The groups are shells around one centre, one inside the other: the same stretched ball of 7 dimensions in 10 sizes.
In the rows, zero is written as 128.
Some rows, each with its group after it:
[132 135 144  78 111 124 107 145 144 149 116 109 129  61 109 168 132 109
 161 101] => J810
[127 145 167  62 137 105 122 149 157 156  92 127 121  68  75 152 133 131
 164  76] => J60
[121  92 112  47 132 129 121 123 146 143 145 117 134 144 130 182 153 115
 164 167] => J293
[132 154 165  78 134  77 110 125 172 130 110 129 105 105 108 123 151 114
 116  92] => J208
[120 135 158  64 139  98 135 135 161 159  93 133 127 110  84 150 135 138
 162  86] => J66
[133  99 100 137 105 163 144 128 113 146 131 124 162 151 133 155 106 145
 183 123] => J885
[121 122 142  50 149  64 111 124 180 117 126 136  89 165 120 126 166 124
 112 140] => J354
[139 108 119 101 120 148 132 119 128 149 148 123 157 133 137 167 127 132
 177 137] => J208
[ 93  65  72  70  76 168 135 138 121 169 108  88 166 133 126 225 118 105
 201 151] => J405
[178 160 154 131 156 146  89 124 134  80 171 133 104  69 129  87 156 104
 101 122] => J627
[155 135 118 173 113 141 110 136 121  94 140 130 117 124 139  90 117 131
 123 106] => J208
[169 125  89 221  73 160  94 143  97  85 167 114 125 119 184  96  95 129
 129 121] => J405
[165  95  87 138 100 188 100 134  96 118 198 107 152 105 180 168 120 120
 177 176] => J5
[ 86 125 137  52 104  64 130 116 185 155  66 113 118 153 101 156 150  99
 121  94] => J293
[145 110 134  97 155 140 138 154 124 143 135 148 132 127  98 143 115 180
 197 118] => J5
[138 178 172 172  97  79 139 139 151 152  67 140 132 105  99  92  88 159
 140   8] => J405
[147 149 132 142 108 117  85 154 138  88 122 117  88  78 124  94 130 108
 104  94] => J293
[122 123 114 163  82 148 150 131 120 154  86 119 163 131 114 139  90 138
 170  67] => J293
[119 127 134  79 125 105 120 112 163 128 113 120 120 136 118 137 155  99
 118 119] => J208
[ 92  97 120  24 107 102 121 150 160 167  88 104 124 113  97 202 139 113
 176 125] => J354
[128 125 132  97 137 123 118 150 143 115 106 131 104 112  92 119 134 131
 139 104] => J885
[109 126 116 106  95 117 124  85 160 126 108 105 140 157 140 137 156  67
  94 119] => J405
[111 115 112 108  87  96 109 162 145 130  92 111 104 121 119 141 114 129
 145  99] => J293
[118 114 127  79 139 125 130 125 150 128 111 128 122 141 100 137 147 119
 139 122] => J885
[ 72 104 103  71  61  83 116 163 161 154  44  91 109 120  99 176 117 102
 147  86] => J627
[149 146 136 116 126 145  80 163 131  85 126 112  86  36 102 107 142  94
 113 103] => J627
[170 173 188 104 169  77 106 122 166 112 150 155  98 105 118  85 152 144
 112  94] => J354
[119 159 153 100 101  93 103 134 165 126  79 108 106  73  99 122 141  85
 103  66] => J810
[155 142 160  90 151  94 108 148 150 128 143 143 105 102 114 123 134 156
 153 110] => J208
[146 154 144 110 112 109  79 134 153  97 134 109  95  67 132 114 152  82
  95 109] => J354
[175 126 117 159 125 165  96 162 102  97 172 129 116  82 141 113 110 149
 161 128] => J66
[134 160 182  50 153  62 116 100 189 141 121 136 113 121 112 129 171 108
 109 103] => J5
[124 117 126  58 133 119 105 113 159 116 137 113 114 124 126 149 171  83
 115 151] => J810
[134 123 114 146 116 157 130 125 124 114 117 125 136 130 116 115 123 119
 136 104] => J208
[169 175 165 191 132  95 129 109 145 109 132 157 124 147 136  55 116 156
 105  63] => J627
[150 133 126 119 103 132  91 137 133 116 150 109 120  80 147 141 133 104
 135 125] => J885
[129 101  97 119 107 123 107 145 133 107 136 119 108 150 143 131 127 129
 138 142] => J66
[146  98  83 150  94 189 110 133 100 111 161 106 146 116 157 149 117 110
 159 151] => J885
[130  98  80 135 105 213 111 142 101  95 129  99 134  88 115 141 130  84
 142 138] => J60
[155 154 150 135 114 112 100 150 138 120 127 125 111  72 123 114 118 131
 138  83] => J208
[132  74  91  77 129 156 128 132 121 139 165 123 145 163 144 181 133 143
 190 182] => J60
[139 126 146  45 154 110 107 111 163 127 155 125 117 118 126 152 174 102
 129 154] => J354
[171 144 151 153 149 160 129 155 110 126 139 149 134  81  99 106 102 174
 180  82] => J627
[181 137 130 155 138 181 106 128 106 103 183 130 139  82 143 114 128 127
 149 130] => J66
[165 168 179  97 134  31  87 126 179 122 161 142  88 120 159 106 147 144
 109 109] => J627
[ 80 125 149   4 110  37 106 156 197 156  55 107  83 107  80 173 155 102
 131  94] => J5
[166 175 159 188 121  99 122  95 148 105 139 145 128 145 151  63 128 128
  89  74] => J405
[129 146 141 103 103 108 108 113 158 130 115 109 126 100 129 137 146  86
 112 100] => J66
[147 152 162  74 142  77  96 111 173 116 149 129 102 114 137 121 168 104
 102 126] => J810
[147 119 106 123 120 213 105 128 107 102 147 101 141  57 117 144 144  73
 139 136] => J405
[168 134 124 168 103 138 106 145 114 118 161 127 131 105 157 119 103 149
 157 111] => J885
[178 102  77 200 111 209 107 126  81  79 203 123 144 137 182 108 114 129
 145 168] => J60
[124 105  71 193  68 218 124 148  87 104  98  95 150  93 116 127  95  95
 148  95] => J627
[180 135 140 157 163 179 142  97 112 118 181 154 163 140 137 105 130 150
 156 128] => J405
[158 110 117 106 150 135 101 148 128  95 173 138 101 131 137 118 140 147
 146 159] => J66
[110 128 121 124  89 119 121 157 139 131  70 112 116 100  94 130 110 119
 142  69] => J885
[156 107  75 202  86 217 109 146  80  90 153 107 144  98 150 117  99 114
 150 127] => J354
[192 145 150 145 171 139 106 129 124  90 195 157 112 117 142  82 138 159
 134 135] => J810
[130 111 111  90 124 142 111 111 142 113 144 113 127 132 137 145 158  89
 122 153] => J66
[104 122 151  61 146  70 154 129 173 161  77 148 122 177  81 138 133 162
 158  89] => J5
[ 86 118 121  72  98 127 132 130 155 147  55 100 131 105  78 162 139  81
 135  85] => J293
[163 107 107 110 137 190 108 105 114 109 196 117 150 114 158 152 153  99
 148 180] => J60
[140 108 139  58 159 110 129 133 148 147 151 143 128 148 119 158 142 160
 179 147] => J810
[112 166 193  49 145  24 124 143 199 153  62 144  87 113  69 117 145 144
 123  50] => J5
[ 90 114 124  71  96 120 132 167 146 164  50 107 126  87  66 174 112 122
 178  71] => J60
[187 138 140 145 150 106  92 147 129  91 197 152  95 129 164  89 127 173
 138 142] => J810
[135 175 189  86 123  30 114 114 191 151 103 136 109 120 122 118 143 128
 111  66] => J60
[132 131 138 106 118 154 138 121 132 155 110 119 159  93 102 157 125 116
 167  91] => J293
[113 154 155  95  97  43 116 106 188 141  89 120 112 148 133 123 145 102
  94  80] => J5
[127 168 184  84 137  53 131 108 186 150  90 141 118 130 100 114 146 127
 114  63] => J354

New rows, each followed by its group:
[123 150 162  60 126  78 103 129 176 135 103 118 103  89 104 139 157  98
 116  96] => J66
[123 147 158  76 109  73 111 139 168 152  96 119 114  93 110 148 133 120
 140  82] => J885
[163 133 157  56 165 105  98 123 155 123 184 137 112 107 140 145 165 129
 144 159] => J354
[139 156 175  80 142  99 126 129 160 154 107 135 129  85  92 138 137 132
 151  77] => J810
[125 167 182  75 139  59 121 123 184 141  86 136 105 108  89 113 149 121
 112  64] => J810
[121 110 119  97 120 138 130 154 131 141 104 124 129 114  96 151 117 141
 175 106] => J208
[144 132 128 173 120 147 144 149 115 129 105 144 138 129 101 101  91 170
 167  69] => J60
[198 132 108 228 137 207 115 131  80  72 196 145 138 119 159  67 105 154
 141 128] => J627
[103 103 122  48 113  75 126 109 174 153 117 118 127 180 138 172 153 114
 139 144] => J60
[154 157 164 123 126  83 114 144 151 135 125 141 113 103 122 112 117 157
 146  78] => J208
[172 149 148  98 150  81  59 143 158  67 187 132  60  97 157  88 167 116
  85 154] => J405
[121 112  81 139  72 174  89 138 119  89 119  82 117  83 138 136 136  56
 107 129] => J627
[ 95 121 151  28 142  73 133 147 178 154  68 131 103 130  65 153 146 134
 152  93] => J354
[196 152 155 151 167 148 108 126 120  97 195 154 122 101 142  88 134 156
 141 126] => J810
[131  83  91  50 126 170  95 123 130 115 176  98 129 110 148 189 168  78
 150 203] => J405
[170 154 159 136 153  85 116 105 155 107 168 156 113 162 153  82 144 151
 110 118] => J354
[126 103 103 130  95 181 140 150 105 157 108 112 165  98 107 172  95 137
 202  99] => J354
[154 128 118 154 100 121 116 111 132 124 161 125 141 152 173 125 121 131
 136 127] => J293
[111  86  66 125  77 188 110 133 112 107 119  86 137 117 136 160 131  72
 136 147] => J354
[168 174 171 168 137  81 125 103 156 114 139 156 121 151 142  65 127 150
 103  74] => J5
[155 140 167  81 143  90 135  98 159 170 160 144 156 144 145 158 139 151
 168 121] => J627
[128 123 121  97 113  98  95 143 153 106 126 117  93 123 132 125 143 111
 115 127] => J208
[118 108 102 128  89 175 140 130 116 151 100 106 165 110 112 166 109 111
 175 100] => J885
[129 125 147  47 170 129 118 130 156 118 123 133 107 106  82 135 168 112
 134 131] => J405
[193 131 112 191 104 168  99 115 100 104 214 124 151 114 200 119 113 132
 147 149] => J5
[125 120 125 124 112 130 155  93 142 155 115 130 167 174 131 143 125 127
 151 106] => J810
[115 111 113  92 104 163 129 125 131 146 103 103 152  98 105 171 133  92
 159 113] => J885
[143 132 125 152  89 141 129 121 125 148 127 117 160 115 143 144 106 127
 161  93] => J885
[181 153 157 129 150 118  98 137 134 107 178 143 111  91 141 103 134 148
 138 120] => J208
[115 117 105 136  81 138 130 116 135 135 101 106 147 140 132 143 121 100
 134 102] => J208
[111  85  93 102 113 159 155 106 128 151 119 121 167 184 126 168 128 125
 171 141] => J354
[ 89  85 108  22 106 129 139 113 155 180 103  99 159 141 112 223 149  94
 180 148] => J627
[123  91  77  97 104 187  91 133 120  88 144  89 118  98 135 154 156  60
 120 172] => J627
[ 73 120 141  25 120  70 129 152 183 152  36 115  96 120  54 158 147 108
 136  79] => J60
[138 148 147 136 123 110 125 145 142 126  98 136 116 109  99 103 115 144
 138  68] => J208
[109 126 135  90 110  67 123 142 167 138  87 128 104 153 111 129 128 138
 133  92] => J885
[168 150 151 134 131 137 113 121 131 126 157 131 138  90 137 122 129 128
 145 106] => J208
[152 158 179  79 165  76 111 130 169 122 133 149  98 110 105 105 153 142
 124 100] => J293
[113 107 103 113  99 177 137 125 122 143 100 105 158 110 105 164 123  98
 163 109] => J885
[136  84  87  92 113 195 116 122 110 130 165 102 158 112 144 187 140  97
 175 176] => J354
[ 81 134 126 118  66 101 148 121 160 164  28 103 146 131  88 146 113  95
 130  41] => J60
[135 152 160  61 128  60  81 135 180 112 128 119  79  92 127 125 165  98
  97 116] => J354
[116 157 146 119  82  66 101 140 169 126  77 110  98  99 118 115 127 101
 101  61] => J354
[152 138 150  81 136  85 100 120 161 126 160 131 111 124 148 135 152 126
 130 136] => J885
[ 95  99 101  96 101 109 131 144 148 131  81 117 115 164 106 142 124 126
 142 111] => J293
[172 118 142  86 181 160 128 105 129 126 195 148 147 133 134 140 156 143
 166 166] => J405
[118 126 123  97  97 130 104 158 139 129  93 103 113  71 100 150 126 102
 145  94] => J885
[160 119 139  99 142  97 118 133 142 138 174 146 125 153 153 140 128 173
 171 144] => J810
[150 111 106 144 126 153 122 123 120 105 158 132 132 155 146 116 128 135
 141 142] => J208
[157 145 160  81 149 129 114 113 147 139 156 130 138  87 123 146 152 116
 148 122] => J354
[ 89 146 175   4 141  21 112 145 210 146  54 127  72 116  65 139 167 112
 110  80] => J627
[ 93  82  85  69  87 137 122 133 140 143 103  94 136 142 125 189 137  93
 157 146] => J293
[135 110 102 105  91 140  93 139 130 120 147  98 124  98 152 162 134  96
 143 145] => J293
[151 124 127 124 147 158 130 110 128 114 152 137 140 138 126 118 141 126
 139 132] => J293
[110  85  93  84 106 143 138 113 136 149 127 112 154 171 136 179 135 115
 165 152] => J293
[119 147 149 131  82  93 144 127 150 178  75 122 156 119 113 148  98 139
 164  46] => J60
[145 122 122 118 143 159 126 103 132 107 150 130 136 139 128 118 151 108
 124 138] => J354
[170 125  93 196  76 159  89 126 105  91 183 107 133 115 197 115 113 108
 123 141] => J405
[135 112 103 119 119 165 115 103 130 102 147 112 135 136 141 131 153  83
 114 150] => J354
[147 132 124 133 111 150  97 171 118 109 124 116 108  59 110 125 114 126
 152  98] => J293
